There are 11 hidden switches. A switch that is on adds its own fixed numbers to the row, and there is some noise. The rows also spread widely along 16 directions, which tell nothing about the answers.
(in the rows, 128 means zero)
Some rows, each with its switches (1 for on, 0 for off) after it:
[104 133 164  85 112 133 126 176 130 101 125  63 119 148 107  52  72 207
 193 148 153  85 114 149 114  74  59 162 150  77 168  97] => 1 1 0 1 0 1 0 0 0 1 0
[133 133 137  77 129 148 123 135 167 108 165 148 106 124 114 154 147 112
  89 125 116 127  80 161 109  68 146 141 104 150 143 130] => 0 1 1 0 1 0 0 0 1 0 0
[112 126 119 145 115  77 111 183 155 151 113 107 103 133 112 143 100 116
 128 172 223  80 159 102 136 110 108 159 134 107 116 155] => 0 1 0 1 0 0 1 0 1 0 1
[147 114 126 109 116 137 109 143 186 119  86 126  83 126 144  57 143 123
 158 104 141 108 112  98 168 100 121 170 149 108 131 128] => 0 1 0 0 0 0 1 0 0 1 1
[ 85 129 100 121 114  85 190 146  84  96 109  87 119 122 114 163 105 156
 126 131 175 113 178 162  92 164 128  69  93 107 124 129] => 1 0 1 1 1 1 0 1 0 0 1
[170 176 122 115 105 165  79 141 113 181 152 121 167 108  80  96  96 161
 153  77 126 148  88 157 120  90 105 103 159 166  80 138] => 0 1 1 0 0 0 1 0 0 1 0
[168 108 113  94 136 153  97 101 138  86  83  78  91 130 113 106 157 130
 126 161 135 111 101 101 154  83 134 158 142  90 126 145] => 0 1 0 0 1 0 1 0 1 0 0
[162 166 115 121  92 118 100 169  84 129 149  48 169 121 100 159 138 138
 157 151 167 154 110 102 131 123 166  84 173 113  56 167] => 0 1 0 0 0 0 0 0 1 1 0
[173 121 108  88 159 162  79 125 127 117 127  83 138 115 104 104 153 159
 110 148 146 104 110 148 124  57 107 146 154 124 174 148] => 1 1 0 0 1 0 0 0 1 1 0
[115 156 106  68 157 117 159 148 151 133 137 125 125 145 188 136 138 145
 108 165 107 134  62 102 133 110 165 180  88 157 137 149] => 0 1 1 1 1 0 1 0 1 0 0
[155 172 174 109 121 144 103 141 122 101 156  56 111  77  81 110  96 161
 112 103  98 112  79 160 169 100 103 107 198  92 140 129] => 1 1 1 1 0 0 1 0 1 0 1
[139 110 147 119  49  98 162  91 120 107 117 119 128  98 149 131 116 135
 100  85 119 129 132 109 167 168 149 108 198 131 145  86] => 0 1 0 0 1 0 0 0 0 0 0
[133 160 145  86 153 140 149 125  98  79 135  26 143 127 110 154 127 175
 147 142  84 158  77 146 128  76 158 116 110  87 145 128] => 0 1 0 0 0 0 0 0 1 1 1
[ 91 133 130 143  95  70 121  72  66 119 140 169 136 105 149 176 118 135
  64 139  84 114 113 155 135 169  91 129 166 149 165  77] => 1 0 0 0 1 0 1 0 1 1 0
[ 92 129 173 122  67 134 131 170 145 138 205 157 118 129 145 100 126 164
 174 102 179  99 125 131 125  74 104 178 160 164 180  96] => 0 0 1 1 0 1 1 1 1 0 0
[187 126  82  96 147 124  82 149 141 139 108  65 148  99 105 145 144 156
 101 169 206  89 155 119 116  94 109 120 182 106 145 156] => 1 1 0 1 0 0 0 0 0 1 1
[ 95 133 151 135 121 189 198  86  66 149  91 124 127 138  98  42  68 170
 150 125 151  87 133 126 134 159 114 145 128 107 119 135] => 0 0 0 1 1 0 0 0 1 0 0
[121  92 120  75  87 109 118 159 172  97 156  86 121 134 123 114 111 145
  99  96 179 100 137 151 119  39 117 158 159 152 193 130] => 0 1 1 1 1 1 1 0 1 1 1
[ 76 114 115 108 111 103 206 153 122 141 125  88 162 180 169  93  83 172
 176 124 173 133 141 106 125  88 167 178  76 160 159 146] => 0 1 1 0 1 0 1 0 1 1 0
[ 66 127 152 164  87 130 145 105  64 123 111 153 100 106 101 137 106  79
 112 112 150  97 127 138 119 121 109 121 153 152 118 128] => 0 1 1 1 1 0 0 0 1 0 0
[127 121 168 155 111 117 139  83 128 144 172 160 140 117 118 129 101 183
 139  99 135 119 146 143 143  86 100 166 137 141 209  81] => 0 0 1 0 0 0 0 0 1 0 1
[164 151 115 136 154 138  92  93  78 131 124 119 147  82 142 122 169 163
 139 136 125 115 124 108 138 122 106 128 184 125 161 124] => 1 1 1 0 0 0 0 0 0 1 1
[136 183 177 117 160 173 135 125  89 105 118  53 111  89  81  83  94 188
 159 133 108 104  94 149 151 119 105 126 154  58 131 122] => 1 1 0 1 0 0 1 0 0 1 1
[130 150 150 107 155 186 126  88  85 119 145 105 118  98 113  94 121 145
  92 136 111 104  79 119 149  88 132 175 172 136 171 152] => 0 1 1 1 0 1 1 0 1 0 0
[114 159 140 108 146 116 179 160 133  91 158 120  99 122 109 123 120 159
 128 139 153 119 132 159 131 153 160 119  85  82 124 140] => 1 1 0 1 1 0 1 0 0 0 0
[ 93 149 151 169 138 104 117 157 146 144 135 164  72 105 108 162 115  78
 102  97 125 144  98 162 143  82 120 151  66 173 138 134] => 0 0 1 1 1 0 1 0 1 0 0
[126 126 152 131 122 197 187 123 132 142 114 155  87  90  94  88 128 125
 144  72 189 106 166 141 118 110 147 129 102 135 145 125] => 0 1 0 1 1 1 0 0 0 0 0
[107 137 169  97  88 136 169 131 112  88 187 118 127 106 100  84  98 151
 104  80 124 116 106 159 140 125 149 122 183 132 157 128] => 1 1 1 1 0 1 0 1 0 1 0
[108 145 168 119  78  88 135 166 139 134 120  99 110 129 136 115  75 121
 141 131 111 136  81  93 161 139 132 142 149 143  78 124] => 1 0 1 0 1 1 0 0 0 0 0
[118 156 130 124 137 139 132 142 118 171 116 112 129 110 113 103  97  97
  93  90  88 145  71 122 161 114 146 130 144 188  96 183] => 1 0 1 0 0 1 0 1 1 0 1
[163 167  93 129 151  87 121 161 110 126 100  66 126 126 137 117 122 136
 122 175 145 144  93  68 178 164 166 131 126 106  67 198] => 0 1 1 1 1 0 0 0 1 0 0
[ 97 105 132  95 126  92 125 154 149  61 107  82  90 163 158  46 126 138
 130 130 102 120  79 120 177  76 126 194 143 115 177 147] => 1 1 0 1 1 0 1 0 1 1 0

New rows, each followed by its switches (1 for on, 0 for off):
[110 128 133 122 142 178 118 104 116 124 122 164  95 132  99 123 151 102
 148 133 142 119 107 126 101  61 140 165  94 148 108 145] => 0 1 1 0 1 0 1 0 0 0 0
[102 105 134  72  57 123 150 170 160 139 133 132 117 110 166 146 138 136
 128 138 199  65 144 125  91 106  95 143 173 143 180  71] => 0 1 0 1 0 1 0 1 1 1 0
[128 134 171 135 106 110 103 157 157 102 187 137  88 109  89 103  93 141
  90  96 150 109 125 186 156 108  98 148 128 112 178 108] => 0 0 0 0 1 1 1 0 1 1 0
[122 129  73 106  99  27 119 136 138 101 165 176 129 136 150 162 125 166
  89 124 141 136 135 164 112 156 106 123 117 140 153 101] => 0 1 1 1 0 1 1 1 0 1 0
[141 175 111 123 115  90 116 120  99  97 144 171 113 133 132 148 167 153
 162 129  86 178  83 131 126 165 141 100 107 114  57 110] => 0 1 0 1 1 0 0 0 0 0 0
[184 175  93 114 138 132 116 122  94 120 128 106 133 106 127 119 154 189
 171 125 134 163 112 107 134 143 148 114 115 115  82 136] => 0 1 1 1 1 1 1 0 0 1 0
[104 175 160  87 102 121 197 162 148 132 143 117 107  94 128 195 107 150
 154  94 108 160 102 167  92 111 155 101  59 148 108  76] => 1 1 1 1 1 1 1 0 0 1 0
[ 93 130 141 125 114 165 142 118 105 162 113 132 122 139  84  79  69 153
 156 123 151  82 133 144 107 100  81 146 131 130 108 134] => 1 0 1 0 0 1 1 0 1 0 1
[128 101 169 129  58 108 107 167 189  94 118  89  59 103 112 121 142  95
 164  60 151 143 119 115 170  31 140 162 151 148 140 107] => 0 1 0 1 1 1 1 1 1 1 1
[170 140 105  84  91  88  99 136 151 103 167 164 117 128 179 158 204 146
 138 146 118 154  90  90 138 141 158 137 148 140 100 108] => 0 1 0 0 1 1 0 1 1 0 0
[149 135 115  91 124  92 113  96 138 104 117 108 120 134 113 128 107 164
  85 143  80 135  85 140 158 130 119 143 142 112 116 122] => 1 0 0 1 1 0 1 0 1 1 1
[126 150 162  89  80 177 151 136 105 107 128  78 129 107 117 150 157 147
 195 123 142 136 100 117  99  83 151 109 158 115 108  92] => 0 1 0 1 0 0 0 0 0 1 0
[133  94 131 127  73 126  93 130  94  88 113  45 122 104  94 129 135 117
 116 138 205  86 158  98 137  80 117 125 238 105 149 146] => 0 1 0 1 0 1 0 0 1 1 1
[128 165 125 160 119 106 103 133  90 163 110 131 129 103 101 144 105 118
 147 122 136 141 116 122 130 126 119 120 123 155  68 140] => 1 1 1 0 1 0 1 0 0 1 0
[ 71 133 154 109  64 126 140 162  90  63 169  93 121 135 103 104 125 135
 147  67 124 133 116 182 120 101 132  81 177 129 121 131] => 1 0 0 1 1 0 1 0 0 0 1
[ 94 115  71 108 113 103 124 149  93 104 114 127 129 138 160 126 174 113
 130 141 173 102 156 108 102 136 139 111 164 136 116 166] => 1 1 0 0 0 1 1 0 0 0 1
[140  97 111 184 125  93  90  81 107 129  76 148  97 122  65  92  77 118
 105 116 159 111 160 129 154 115  76 151 136 120 136 141] => 0 1 1 0 0 1 0 0 0 0 0
[125 141 117  77  98 142  94 119  98 121 117 115 118 101 156 194 184 109
 113 193 126  97  82  81  94 110 119 128 194 148  86 119] => 1 0 1 1 1 1 0 0 1 0 1
[174 154 120  69  95 186 105 119 132 142 144 134 137 108 121  97 159 149
 114  98  93 130  58 139 139 125 127 105 193 150 100 126] => 0 0 0 1 0 0 0 1 1 0 0
[102 154 143 108 114 175 151 100  53 139 105 103 137 111 126  80 100 185
 154 136 121  81 110 140 118 134  79 125 172 118 136 106] => 1 1 0 1 1 0 1 0 1 0 0
[171 119  65 134 110  91 102  99 133 146  67 135 119 118 129 126 131 132
 117 119 140 135 127 105 151 132 106 128 138 138 107 129] => 0 1 1 1 0 0 1 0 1 1 0
[138 144 168 164 139 124 136 118 159 159 102 166  74  80 102 128 125 135
 162 111 141 109 136 133 154 103  92 163 106 116 152  85] => 1 1 0 1 0 0 0 1 1 1 1
[120 169 114 116 148  88 142 163  84 101 168  88 152 120 159 186 167 150
 138 185 143 139 112 114 118 142 167 110 122 108 130 147] => 1 1 1 0 0 0 0 0 1 1 0
[149 141  98 134  95  36 130  95 114 118 135 140 143 109 160 188 135 149
  79 110  80 174 116 126 161 189 138 102 143 138 132  95] => 0 0 0 0 0 1 0 0 1 1 1
[ 99 157 112 141 193 177 134 131  73 142 139 173 112  93 142 136 196 122
 150 137 161  95 146 141  80 103 116 127  96 144 162 152] => 1 1 1 0 0 1 0 0 1 0 1
[178 137 125  94 134 155 138  90 157 173 144 146 147 134  81 103  76 226
 141 136 151 114 130 157 115  95  93 165  92 128 136  99] => 1 0 1 1 1 0 1 0 1 1 0
[140 120 143 144 103  87 179 129 173 141 107 140  91 110 133 127  89 123
 110 114 156 121 144  96 173 160 149 148 105 118 134 119] => 0 1 1 0 0 1 0 0 1 0 0
[160 149 131 149 128 151 126  95 116 187 115 135 141 125  69  52  67 164
 128  84 121 136 109 127 176 132 115 145 150 144  93 162] => 0 0 0 1 0 0 0 1 1 0 1
[ 73 106 118  75  88 101 114 190 170 125 129 128 108 134 150 157 133  71
 101 132 168  95 107 128  85  61 124 150 144 177 140 131] => 0 1 1 0 0 1 0 1 0 1 1
[106 172 115 108 135 131 138 162 102 193  80  81 144 100 178 154 111 109
 121 144 105 131  69  85 130 132 126 132 130 176 101 144] => 0 0 1 0 0 1 0 0 1 1 1
[ 90 155 161 175 146 157 162 109  54 120 109  95  96 122  49  60  48 142
 144 105 142 119 124 144 153 118 121 143  99 105 103 173] => 0 1 1 1 1 1 1 0 1 0 0
[133 148 134 100 117 122 121 143 131 111 155 110 113 125 119 173 150 160
 145 169 152 126 107 139 113  99 131 145 104 111 124 103] => 0 0 0 1 1 0 1 1 1 1 0
[103 130 120 119  51  99 120 133  99 131 126 135 128 139 114 106  87  91
  82 147 148 105  93  88 146 182 130 128 211 140  44 161] => 0 0 1 1 0 1 0 0 1 1 0
[129 159  98 135 169 117  92 113  43 122 109  48 146  98 148 168 141 151
 110 170 122 130 105 109 132 116 118 130 138 133 148 152] => 0 0 1 0 1 1 1 0 1 1 1
[139 136 107  81 135 146 106 165 127 111 131 100 120 154 118  83 139 164
 158 185 170 100 104 112 106 100 111 155 128 106  97 159] => 1 0 1 1 1 1 0 0 1 1 0
[127 134 121 134 154 155 107 141 122 121 100 142  66  79 112 146 183 124
 153 133 169  92 146 160  99  82  80 132 101 112 169  97] => 1 1 0 1 0 1 1 1 1 1 0
[118 121 107 120  82 111 111 166  98  75 148  66 112 116  81 156 134 108
  97 133 197 109 143 151 116 117 140  84 165 108 111 163] => 0 0 1 1 0 1 1 1 1 1 0
[ 88 131 126 143 106  66 128 167 137 132 113 116  91  96 103 202  92  79
  92 110 170 121 148 157 109 104 124 115  87 154 120 124] => 0 1 1 0 1 1 1 1 0 1 1
[162 138  97 128 122  93 170 126 166 167 122 169 126 104 142 103 105 148
 108  79 149 132 159 109 164 184 158 123 119 146 109 148] => 1 1 1 0 0 1 1 0 0 0 1
[100 101 107 102  67 127 113 149 103  93 120 100 111 128 131 101 142  93
  96 139 181  82 126 104 126 126 131 128 207 141 106 163] => 1 0 1 1 1 1 1 0 1 1 0
[165 137 115 113 159 171 135  66  99 125 129 124 138 132 102 137 163 166
 141 156 117 148 112 114 132  98 168 153 102 127 111 150] => 1 0 0 0 1 0 1 0 1 0 0
[ 73 150 145 147 148 104 138 102  74 109 123 135 104 118 147 163 136 120
 120 187 125  96 111 109 130 136 119 169 128  97 147 117] => 0 1 0 0 0 0 1 0 1 1 1
[144 123 100 141 141  98 103 142 123 145 128 125 137 117  83 138 113 131
  97 138 177 109 153 161 126 103 106 129 125 133 147 153] => 1 1 0 0 0 0 0 1 1 1 0
[124 135  73  93 136  76  89 181 144 153 144 148 149 131 178 114 141 136
  73 143 141 103 113 136 128 145  95 136 161 162 157 155] => 1 0 0 0 0 1 0 0 1 1 1
[133 171 121 150 150 130 127 128  58 130 149 107 130  94 115 141 149 162
 136 160 159 106 147 122 137 177 129 104 148  94 111 151] => 1 0 0 0 0 1 1 1 1 0 1
[147 151  75  90 168 125 125 104  81 130 132  97 173 128 134 190 156 201
 150 178 141 126 129 147  71  96 113 114  92 114 152 113] => 0 1 1 0 0 0 0 1 1 1 1
[139 119  98 124 130 125 129  83 102 158  83 160 135 137 155  97 139 155
 139 174 132 107 123  76 137 158 107 174 145 131 115 123] => 1 0 0 0 0 1 0 0 1 1 0
[163 155 112  93 149 154 125  81  86 120 138 130 145 121 147  93 158 184
 125 166  93 127  75  90 145 149 134 158 168 121 124 139] => 1 0 1 1 0 1 0 0 1 1 0
[176 119  81  56 127 158 152  93 167 128 108 131 122 129 105 163 143 181
 132 155 160 111 130 148  81  94 127 130  82 107 126  96] => 0 1 1 1 0 0 1 1 1 1 0
[131 173 125 134 101 105 130 178 184 183 146 216 101 114 139  93 120 134
 156  47 123 146 108 152 146 148 114 121 106 163  86 113] => 0 1 0 1 0 0 1 0 0 0 1
[151 131 111  76 130 183  89 132 127 113  89 102  98 129  98 102 151 171
 199 158 155 102 111 127  81  50  81 141 120 111  97 116] => 1 1 1 1 1 1 1 0 0 0 0
[107 126 154 115  67 159 110 140 164 101 137 204  56 110 141  70 165  77
 126  80 119  99  79 124 153 133 114 139 186 137 107 109] => 0 0 1 1 0 0 1 0 0 0 0
[179 134  81  83  94 108 105  91 112 101  93 115 128 108 145 174 163 148
 116 151 110 133 104 113 115 161 121  77 157 109  87  97] => 0 1 1 0 1 0 0 0 0 0 0
[146 118 105 100 111 109 116 142 186 170 133 153 131 114 155 160 143 126
 105 132 159 104 129 116 126  99 121 154 139 166 147 118] => 1 0 1 0 0 0 1 0 1 1 1
[116 104 102 109  97  94 153 103 114  54 159 180 101 148 117 122 140 194
 146 144 188  80 195 170  79 168  88 104 100  50 147  76] => 0 1 1 0 1 1 0 0 1 1 1
[136 136 109 148  89  61 130 159 113 107 170 109 122 109 128 180 145 138
 129 118 192 147 159 116 142 128 166 113 130 142 125 144] => 0 1 1 1 1 1 1 1 1 0 0
[ 83 120 150 151  73 123 132 152 121 183 136 155 128  94 169 147 132  95
 112 130 205  73 146 100 131 116 105 169 191 181 178 107] => 0 0 0 1 0 0 1 0 1 1 0
[ 97 123 123 162 101  59 103 190 111 117 124  76 116 137 136 149 121 124
 164 172 218 107 155  85 132 102 109 152 146 114 130 150] => 0 0 1 1 0 1 0 0 1 1 1
[127 109  95 137 122 122 125 129 115 130 108 146 111 101 102 149 139  99
  89 120 187  92 170 160 103 119 110  94 126 140 143 145] => 1 1 1 0 1 0 0 0 1 0 0
[ 92 177 135 120 103 144 116 148  68 127 165 140 128 115 120 111 121  98
 104 122 113 115  71 136 131 156 139 102 169 147  63 168] => 0 1 1 0 1 0 1 0 1 0 0
[ 80 133 154 170  97 111 139 170 120 134 128 133 100 120 129 126 123  95
 159 115 179 118 142 122 139 124 133 142 120 131 127 125] => 0 0 0 0 0 0 1 0 0 1 0
[125 151  93 154 125  83 114 148  92 169  90  84 148 123 129 133  88 103
  85 146 141 137 107  99 170 165 137 127 143 148  88 180] => 0 0 0 0 0 0 1 0 1 1 0
[139 118 109 171 135  96  60 132 104 121  86 134  83 108 134  76 142 115
 124 156 178  76 130  91 172 125  65 166 178 116 151 150] => 0 1 1 1 1 0 0 1 1 0 0
[120 120 131 117 137 130 125 139 141 114 117 138 103 159 134  57 123 191
 196 158 169  75 145 129 124 109  67 168 116  64 163 104] => 0 1 0 0 0 0 0 0 1 0 1
[137  97 134 121 124 125 137 125 135  78 123  70 112 172 115  66 132 180
 191 146 153 133 136  96 163  71 148 184 122  90 151 149] => 1 0 0 0 0 1 1 0 1 0 0
[128  96 105 140  75  72 155 106 138 138  52 137 108 107 151 142 116 124
 137 103 153 124 159 104 137 138 109 123 136 152 133  86] => 1 1 1 1 1 0 0 0 0 1 0
[108 107 148 120  84  90 151 156 153  82 124  94  82 115 169 119 131 117
 122 148 177  85 137  85 165 138 141 163 161  91 171 114] => 0 1 1 0 0 1 1 0 1 1 0
[110 140 158 138  99 118 116 125 120 119  75  78  80  92  96 180 110  63
 106 145 120 113  94 107 151 113 132 126 153 105  80 124] => 0 1 0 0 0 0 1 0 1 1 1
[145 171 135 163 136  83 102 136  94  97 146  99 102  78 128 209 174 128
 130 158 140 132 130 118 155 154 137  99 140  77 124 120] => 0 1 0 0 0 0 1 0 1 0 1
[150 143 148 104  88 101 126 174 186 163 152 147 104 103 119 185 116 126
 123 143 161 118 118 127 120 120 125 130 110 149  98 102] => 1 0 1 0 1 1 0 1 1 0 0
[139 128 188 169  65 114 127  97 144 148 145 171  99 103 100 140 117 124
 158 111 142 133 113  94 167 107 128 175 155 143 115  85] => 0 0 1 1 0 0 0 1 1 1 0
[149 168 124 168 149  65 132 141 131 143 179 126 131  79 106 187 105 151
  77  98 153 143 149 164 160 133 138 112 111 135 172 142] => 0 1 1 1 0 0 1 0 1 0 1
[108 131 143 163 106 116 149  78  31  89 119  78 133  96  98 123 103 171
 139 128 141  98 156 146 144 151 102 100 174  82 164 107] => 1 1 1 0 0 0 1 1 1 1 0
[159 163 150 149 123  89 108 129 144 144 127 100 108  86  90 166  82 122
  88 116 115 148  89 130 180 111 129 141 131 131 122 129] => 0 1 1 1 0 0 1 0 1 1 0
[153 141  83  93 177 169 141  84 110 137 154 171 145 117 138 128 183 176
 111 152 166 102 145 126 100 120 148 154 126 126 165 148] => 0 1 0 1 0 0 1 0 0 0 1
[ 98 132  90 114  73  56  92 190 126 125 201 142 162 155 142  97 112 145
 113  80 165 133 125 147 127 103 117 128 183 183 134 163] => 0 1 1 1 0 1 1 0 1 1 1
[148 134 120 167  96 103  89 132 139 150 129 190 102 118  65 116  99 147
 152  85 167 135 154 172 113 116  63 115 102 135 104  97] => 0 0 1 1 0 1 0 0 0 1 0
[108 113 114 103 135 122 123  95  90 118 128 126 146 176 116  73  87 213
 153 175 144  98 138 137 108 106  79 182 121 112 155 120] => 1 0 0 0 1 1 1 0 0 0 0
[ 93 135 123 123 116 129 171 134  87 149 116 104 149 136 132 161 123 120
 156 151 159 130 127 101 102  99 164 130 108 163  98 155] => 1 1 1 0 1 0 0 0 1 0 0
[105 151 134  85 105  84 190 141 130 106 162 122 140 145 171 124  97 204
 144 150 115 108 114 141 131 171 124 126 119  92 152  92] => 1 1 1 0 0 0 1 0 1 0 0
[ 99 122 139 101 149 179 135  87 100  83  94 168  61 126 116  93 161 110
 144 184 121  71  99 111 102 126 107 161 131  84 109 123] => 1 1 1 0 0 1 0 1 0 0 0
